All groups share one centre, and each spreads out both ways along 12 directions, with some noise.
In the rows, zero is written as 128.
Known rows, each followed by its group:
[132 184 109 128 145 141  58 115 158 144 183 129  63 120 106 149 152 119
 142 148 157 102 137] | K_438
[122 162 139  94 133 151 118 127 120  70 153 143  97  82 105 171 117 110
 148 125 120 103  93] | K_438
[ 95 152  94  95  87  67 105 164 150 148  90 131 150 139 134 159 143 127
  74  84  78 132 197] | K_148
[112 133 130 110 143 134 137 103 147 153 154 119 135 166 142 136 118 150
 100 172 118 140 151] | K_430
[158  89 123 108 148 108 179 101 140 106 202  98 144 138 147  92  68  92
 120 144 121 158  82] | K_690
[ 80 149 160 151 151 167 118 153 182 122 135 105 148 141 146 175 143 152
 155 129 141 167 112] | K_690
[ 80 109 132 152 148 123 121 119  92 145  90 140 147  97 144  89 148 128
 148 149 146 135 122] | K_438
[115 152 152 137  73 183 139 186 130 153 102  69 182 113 133 130 155 131
 109  89 152 130 108] | K_148
[109 122 159 133 167 112  93 122 123  91 105 185 125  99  95 144 134  97
 150 153 125 106  91] | K_461
[139 139 173 128 118 123 107 152 125 121 133 119 136 114 117 147 131  98
 126 115 133 117 137] | K_430
[106 178 122 117 149 103  98 140 145  70  85 176 110 134  96 167 124 167
 121 122  88 111 119] | K_461
[101 183 149  99 126 182  85 134 139 146 183  72 113 131 139 144 143 134
 141 157 146 142 132] | K_430
[139 156 116 127 115 166  95 145 162 121 175 109 105 131 110 135 115 124
 162 118 149 136 119] | K_430
[142 184 127 120 122 105  97 151 147 128 136 142  90 144 104 145 162 147
 124  97 128 117 173] | K_438
[123 147 107 129 135 133 113 116 142 131 121 140 101 116 149 137 159 120
 143 134 106 137 123] | K_690
[128  95 105 105 144 106 151 106 135 164 172 117 143 143 128 105 125 121
 120 158 151 143 128] | K_690
[127 100 167 144 126 101 109 121 101 122 113  96 192 105 134  96 105 107
 105 164 132 120  72] | K_461
[108 151 121 145 128 144 123 156 139 140 118 146 108 123 131 102 144  85
 133 107 123 137 147] | K_148
[125 131 139 152 150 167 180 143 135 118 119 153  99 176 138  93 140 149
 183 101 133 192 160] | K_148
[163 162 178 156 106 116 123 152 102 145 122  70 137 116 170  90 162  96
 105 116 118 130 135] | K_461
[121 143 159 142 124 125  50 155 168 176 159  95 155  93 117 146 191  58
 119 148 161 109  96] | K_148
[150 113 117 142 153  74  79  94 155 157 145 162 116 153 108 127 115  98
  98 177 118  90 149] | K_148
[189 122 169 161 121 168 119  81 141 122 146  83 133 147 135 198  77 193
 116 164 135  80  98] | K_148
[140 111 152 170 149 106 126 159 177 132 116 161 143 134  80 165 131 104
 113  97 155 100 135] | K_430
[118  94 180 129 120 142 114 130 113 138 120 112 172 106 119 166 113 123
 134 135 151 116 125] | K_461
[103 137 122 136 150 116  93 140 142 122 111 175 124 106  76 134 167 124
 159 126 161 116 105] | K_461
[124 127 141  88 144 122 158 113 112 120 174 100 124 151 168  93 110 121
 133 151 113 180 153] | K_430
[147 138 121  80 119  91 131 153 115 102 122 133 140 149  91 117 134 151
 130 109 125 132 132] | K_438
[156 130 147 142 143  81  96 133 161 114 138 141 129 135  90 152 126 122
 122 119 134 105 117] | K_690
[ 96 132 139 102 134 129  95 132 159 166 139 137 140 145 129 151 165  94
 108 169 122 137 148] | K_148
[ 73 145 149 125 138 121  92 130 126 127 133 116 138  60 159 169 141  76
 127 138 116 125 120] | K_461
[140 140 118  72  97 121 120 173 139 128 140  96 181 123  59 118 150 131
 111 112 168 110  74] | K_438
[112 143 134  87 121 108 129 156 125 141 111 125 154 141 116 133 173 146
 127 121 127 149 150] | K_148
[186 129 166 161 126  68  79 126 122 134 148 132 102 108 104 148 114  91
 117  97 145  73 176] | K_438
[107  85 110 186 131 133 131 117 151 181  77 153 158 117 140 137 153 109
  99 139 132 103 122] | K_438
[100 143 158 135 121 134 130 154 142 131  94 136 131 124 152 171 175 141
 160  96 116 160 162] | K_148
[120 179 101 121 124 125 107 170 153  83 120  92 158 134 108  85 112 152
 107 122 119 142  46] | K_461
[140 168 136 158 137  87  93 167 170 130 123 121 134 153 112 110 159 134
 111 101 136 135 130] | K_690
[137  95 109 137 135 114 136  90 102 109  86 170 127  98 130 136 112 118
 114 151 102  86  90] | K_430
[142 136 205 122 125 126 115 154 125 119 129 128 138 154 143 143 131 107
 132 123 108 157 168] | K_438
[133  82 160 118 104 151 146 124 113 127 122 104 171  75 138 190 128 108
 133 125 138 104  80] | K_438
[132  89 136 126 125 144 147 134 163 153 135 121 170 160 113 147 121 132
 123 134 152 138 125] | K_430
[119 126 134 128 141 126 121 121 137 145 155 124 121 108 134 138 138  97
 119 140 137 122 134] | K_690
[149  89 164 152 133  80 130 142 125 142  90 150 158 172 134 102 125 110
 105 126 102 138 173] | K_438
[121 127 130 138 127 184 142 121 125 129 141 105 130 122 143 116 123 144
 155 140 149 150  96] | K_148
[135 162 136 124 116 118 130 152 118 119  90 136 117 121 135 121 155 107
  91 106 101 113 139] | K_148
[154 138 152 129 153 123 101 141 150  89 129 172 117 153  69 117 126 109
 144 141 136 116  95] | K_461
[131 117 161 100 120 124  98  90  98 137 141 123 135  96 146 159 118  88
 103 182 107  87 118] | K_430
[158 126 105 145 100 102 163 145 120 141  87 131 131 120 123 126 149 127
  90  79 123 102 137] | K_461
[113 101 173 135 138 153 118 115 112 128 111 135 160 110 118 156 127 127
 142 161 149 106  99] | K_461
[145 120  94 103  90 152 131  99  98  87 125 124 106  99 157 154  71 136
 140 122  82 120 116] | K_690
[137 114 115 104  53 176 151 126 102 149 110 100 135  93 188 170 128 100
 119  96  84 122 140] | K_690
[137 196 130 104 125 148  95 136 159  99 159 102  95 162 119 161  96 181
 119 134 111 123 140] | K_461
[139 137 110 130 105 119 103 145 131 125 159 108 128  99  88 129 111 121
 132  96 170  97 111] | K_461
[105 173 110 107 137 164  93 162 187 138 165 120 116 188  96 112 128 138
 126 146 135 157 140] | K_438
[127 108 132 126 118 166 126 131 132 110 161  99 143 100 118 133  96 109
 163 125 158 137  84] | K_430
[139 123 170 144 101 156 113 125 104 189 183  72 115  88 151 134 157  85
 156 118 185 124 177] | K_461
[141 130 168 135 110 126  99 170 144 147 112 123 150 127  93 148 166 108
 142 103 161 122 146] | K_430
[113 115 109 121 116 145 126 114 114 144  69 141 152 133 140 143 156 154
 115 157 103 118 115] | K_690
[147 118  98  52 111 127 155 129 124  78 168 121 142 116  86 141  97 138
 150 106 135 138  82] | K_438
[130 112 125 116 129 138 126 129 143 141 151 130 130 149 124 132 135 124
 162 129 138 158 145] | K_430
[114 111  67 120 141 156  98  77 158 152 140 158 100 125 156 138 149 102
 150 190  97 136  94] | K_430
[130 151 122 103 135 134 104 119 137 102 139 162 101  96  82 189 129 123
 128 125 131  77 102] | K_438
[111 137 135 131 163 126 144 133 142 154 157 114 133 137 147  88 170  90
 121 147 141 163 121] | K_690
[ 75 157 137 139 164 127  69 162 146 119 100 136 155 187  61  99 140 225
 150 154 182 136 130] | K_690
[129 129 173 114 126 133 136 141 146 128 173 100 141 146 119 172  89 132
 116 123 143 130 162] | K_430
[169 107 140 135 130 100 112  96 130 140 117 132 138 156  99 168 107 185
  96 159 131  74 138] | K_148
[172 127 102 111  59 155  87 140  85 109 102  95 140 123 100 120 100 174
 152 109 135  97 112] | K_430
[141 124 115 126 129 109 149 146 126 126 127 123 141 129 142  75 142  97
 127 111 118 166 110] | K_148
[133 168 131 118 129 143  97 130 142 122 169 112  94 142 134 140 116 135
 124 138 126 126 149] | K_438
[104 134 104 115  99 148 130 134 110 109 133  89 149  66 153 128 105 110
 129 114 120 124  79] | K_148
[148 120  91  90  74 166 111 114  89 160 131 109 109  93 146 112 143  91
 128 136 120 108 129] | K_690
[165 138 190  94 121 138 150 139 115 110 143 143  96 124 151 173 146  82
 138 105  93 139 167] | K_690
[ 94 140 137 115 114 156  78 134  79 100 112 172  76  73  99 169 128 131
 207  96 154 106 177] | K_690
[146  84 143 129 130 115 157 134 119 112  81 149 178 178 108 108 114 173
 130 137 129 136 120] | K_461

New rows, each followed by its group:
[142 116 161 164 158 135 119 112 159 108 169 117 114 120 170 153 130 101
 199 132 128 175 110] | K_148
[133 159 109 192 135 103  79 108 150 197 127 103 102 173 166 101 144 149
  83 158 121 106 189] | K_438
[135  94 128 129 116 141 137  91 121 115 132  76 168 106 142 171  95 185
 149 147 149 128  81] | K_148
[173 113 171 135 139 129 116 115 129  98 180 111 117 122 110 162  84 130
 156 128 147 112 109] | K_148
[ 97 117 135 133 138 117 106 149 142 138 103 138 167 136 110 127 159 134
 142 140 142 142 120] | K_461
[130 169 117 171 139 124 109 148 152 101 158 118  74 115 160 104 138 100
 199  72 118 180 145] | K_148
[146  95 128 115 108 118  82 138 143 154 156 122 146 102 116 131 151  59
 178 132 147 139 128] | K_430
[144 147 121 111 120 163  92  97 132 103 161 123  91 119 122 168  81 137
 133 147 115  92 118] | K_430
[ 96 141 132 121 131 139 119 153 121 143 109 155 130 110 108 105 166  85
 127 126 144 124 135] | K_148
[175 162 151 105 129 156 111 156 204 109 183 144  90 169 108 181 125  69
 129 115 101 142 129] | K_438
[179 136 146 153 126 103 126  91  77 115 113  95 120 136 151  79 101 157
  97 161 109 104 119] | K_461
[119 135 142 141 161 118 139 132 173 151 161 127 135 153 119 120 137 102
  97 144 145 132 121] | K_430
[131  96 182 130 138 169 116 112 122 172 149 132 125 137 130 152 150 108
 167 168 167 135 160] | K_461
[138 137 144 110  93 117  81 128 159 152 131  74 168 123 135 208 121 149
  81 141 109  93 130] | K_148
[140 127 143 137 146 129 125 147 138 118 157 125 123 128  90 110 124 115
 150 121 168 124 110] | K_430
[118 144 141 109 136 140 117 149 131 107 137 127 128 153 117 107 107 122
 122 144 116 142 125] | K_438
[163 159 160 153 106 126 120 130 104 156 127  64 140 120 182  89 155 100
  76 143 114 124 109] | K_461
[162 122 130 139 124  76 122 149 112 106 112 154 117 105 115 101 152  80
 140  77 115 131 129] | K_690
[153 134 157 173 138 132 116 110 153 122 131 110 113 136 162 173 141 166
 174 120 123 153 132] | K_148
[140 105 141 143 123 157 128 122 104 118 132 111 136 114  92 139  94 164
 144 126 183  94 105] | K_148
[106 151 104 123  97 115 124 157 146 145 104 110 151  93 137 152 167 101
  94  91 119 114 117] | K_461
[174 123 112 163 127 101 106 173 188 110 124 182  90 137  84 149 154  76
 174  55 136 130 144] | K_430
[144 152 156 129 128 129 113 134 107 120 101 148 115 122 114 138 154 138
 129 129 120 108 134] | K_430
[123 127 171 162 187  99 152 120 176 131 169 119 155 125 148 133 124  80
  84 153 130 131  84] | K_690
[146 149 115 124 105 118 115 162 156 125 165  98 123 125 113 114 129  90
 125  91 139 129 124] | K_461
[148 113 167 114 117  91 137 136 100 121 115 129 151 125 132 129 131 107
 119 114 116 128 155] | K_430
[129 104 104 164 113 110 158 148 140 146  98 120 145 131 144 115 124 135
 123  85 123 140 146] | K_438
[123 130  80 119 104  86  62 108  94 159  80 146 125  96 127 103 178 130
 128 151 111  93 128] | K_430
[119  96 118 144 166  75 125 123 144 137 126 164 138 123 101 122 154 122
 156 125 157 137 127] | K_690
[115 140 112 137 111 102 135 124 122 105  99 117 135  96 167 146 104 119
  88 108  73 116 123] | K_430
[ 94  55 145 118 155 105 145 111  97 124  94 212 143 116  92 143 112  98
 136 151 140 105 149] | K_148
[113 127 110 170 110 183 116 140 153 164 152  94 138 128 128  88 100  88
 106 137 161 114 107] | K_148
[ 69 130 108 111 136 126 116 130 138 124 141 137 127  85 146 156 140  98
 155 121 122 152 130] | K_461
[141 114 123 133 105  97 104 132 147 144 131  92 165 117 140 151 127 129
 117 118 129 121 114] | K_148
[135 104 138 153 147  83 102 132 135 139 127 156 136 115 117 117 158  75
 136 131 135 127 131] | K_148
[105 166 197 127 185 129 135 153 149 118 163 131 121 170 111 113 143 131
 133 148 156 161 146] | K_690
[118 139 142 161 133 154 133 147 157 150 110 137 119 154 160 119 152 113
 140 119 114 162 151] | K_148
[103 134 131 130 158  92  99 144 148 141 123 177 106 148 111 127 164 104
 157 116 130 149 180] | K_148
[106 132 161 120 139 109 105 126 111 102 133 119 131 114 138 154  98 137
 148 130 116 140 143] | K_461
[135 116 151 109 153 148 152  85 127 153 124 143 135 167 167 127 153 125
  91 208  94 133 120] | K_430
[121 182 126  69 113 156  97 145 133 108 187  77 123 135  99 125 112 153
 128 147 149 130 105] | K_438
[136 173 161 138 142 154  85 134 120 114 150 128  86 135 103 134 144 153
 176 130 161 127 144] | K_461
[176  79 143 110  88 136 137 116 107 142 129  91 178 141 129 111  97 118
  98 156 123 113  99] | K_430
[134 135 142 147 137 120  94 113 151 122 140 125 110 124 144 185 129 145
 156 122 121 125 148] | K_148
[118 142 109 127 123 101 103 136 123 140 144 124 103 104 117 123 150 135
 154 100 154 129 172] | K_461
[119 129  93 133 121 121  71  95 132 152 106 149 116  97 128 136 161 103
 114 172 116  89 106] | K_430
[ 96 129 173 116 116 120 133 181 151 102  96 129 178 120 131 174 131 107
 136  85 106 160 125] | K_461
[123 156 129 121 148 156  85 114 155 124 164 115 117 136 115 137 131 128
 140 175 140 121  89] | K_690
[154 125 153 137 114 107 126 132  91 120  86 139 141 111 117 120 135 115
 102 121 120  92 113] | K_430
[103 130 101 108  99  97 117 138 117 120  91 120 144  87 133 144 150 141
 131  97 116 124 127] | K_148
[142  92 113 107 140 110 143 119 162 126 123 184 125 156 111 177 140 135
 147 119 108 138 153] | K_438
[116 131 125 126 122 108 101 171 162 134  89 132 179 171  79 123 143 176
 107 124 141 126 107] | K_461
[122 148 108 102 141 155 129  92 135  94 130 134 104 160 157 137 106 167
 128 179  69 145 100] | K_690
[160 145 159 151  98 157 137 107  72 151 172  43 100  96 187  98 117 135
 152 116 152 131 154] | K_461
[179 164 139 148 116 142 106 105 108 177 177  93  73 132 155 115 140 118
 102 148 143  95 167] | K_461
[161 123 128  95 108 131 119 135 123 150 139 125 125 132 122 135 165  97
 132 135 119 134 131] | K_690
[124 173 122  84 140 113  99 135 142 134 137 150 106 173 101 124 165 156
 117 156 112 139 147] | K_438
[175  92 183 164 118 124 138  94  56 161 104 134 122  93 144 126 143 104
 122 141 141  79 151] | K_461
[135 151 142 106 113 113 105 145 148 131 132 114 127 146 125 176 130 143
 114 115 112 129 162] | K_148
[135 117 117 128 107 123 133 120 116 148 148  95 130 119 142 121 119 120
 116 127 143 120 133] | K_461
[128 116 160 114 123 141 148 127 105  99 112 155 128 122 114 155 103 124
 125 122 116 107 139] | K_148
[ 93  96  77 162 120 120 118 135 181 143  90 155 147  95 128 174 134 118
 131  98 118 110 106] | K_430
[158 126 141 133 129 117 143 111 114 102 111 100 139 102 154 144 141 159
 146 119 115 136  88] | K_148
[113 134  94 153 132 135 121 142 151 129 137 130 119 150 121  94  90 119
 120 118 137 139 131] | K_438
[140 177 116 137 112 112 125 154 140 137 113 116 114 136 153 100 151  99
  89 104  97 132 132] | K_148
[144 106 117 130 144 128 159 103 110 102 119 138 120 136 137 111 112 161
 148 137 116 142 111] | K_148
[127 153 128 129 130 122 127 138 132 105 133  93 139 124 161  93 123 118
 116 131 101 148  91] | K_461
[105 120 101 114 119  93 132 161 173 128 106 147 170 131 109 150 134 107
 101  99 110 131 119] | K_461
[ 97  43 133 163 161 175 175  96 103 122 129 161 148 115 125  89  83 100
 187 155 174 150  91] | K_148
[158 135  99 123  91 125 127 154 137 133 151  88 133 139 102 110 107 152
 119  86 164 120 125] | K_461
[134  76 110  86  91 160 125 107  83 139 140 109 154 108 114 112 106 119
 142 149 154 112 108] | K_690
[111 144 152 160 143 124 101 139 161 103 120 116 150 122 121 151 107 148
 127 127 129 121  91] | K_690
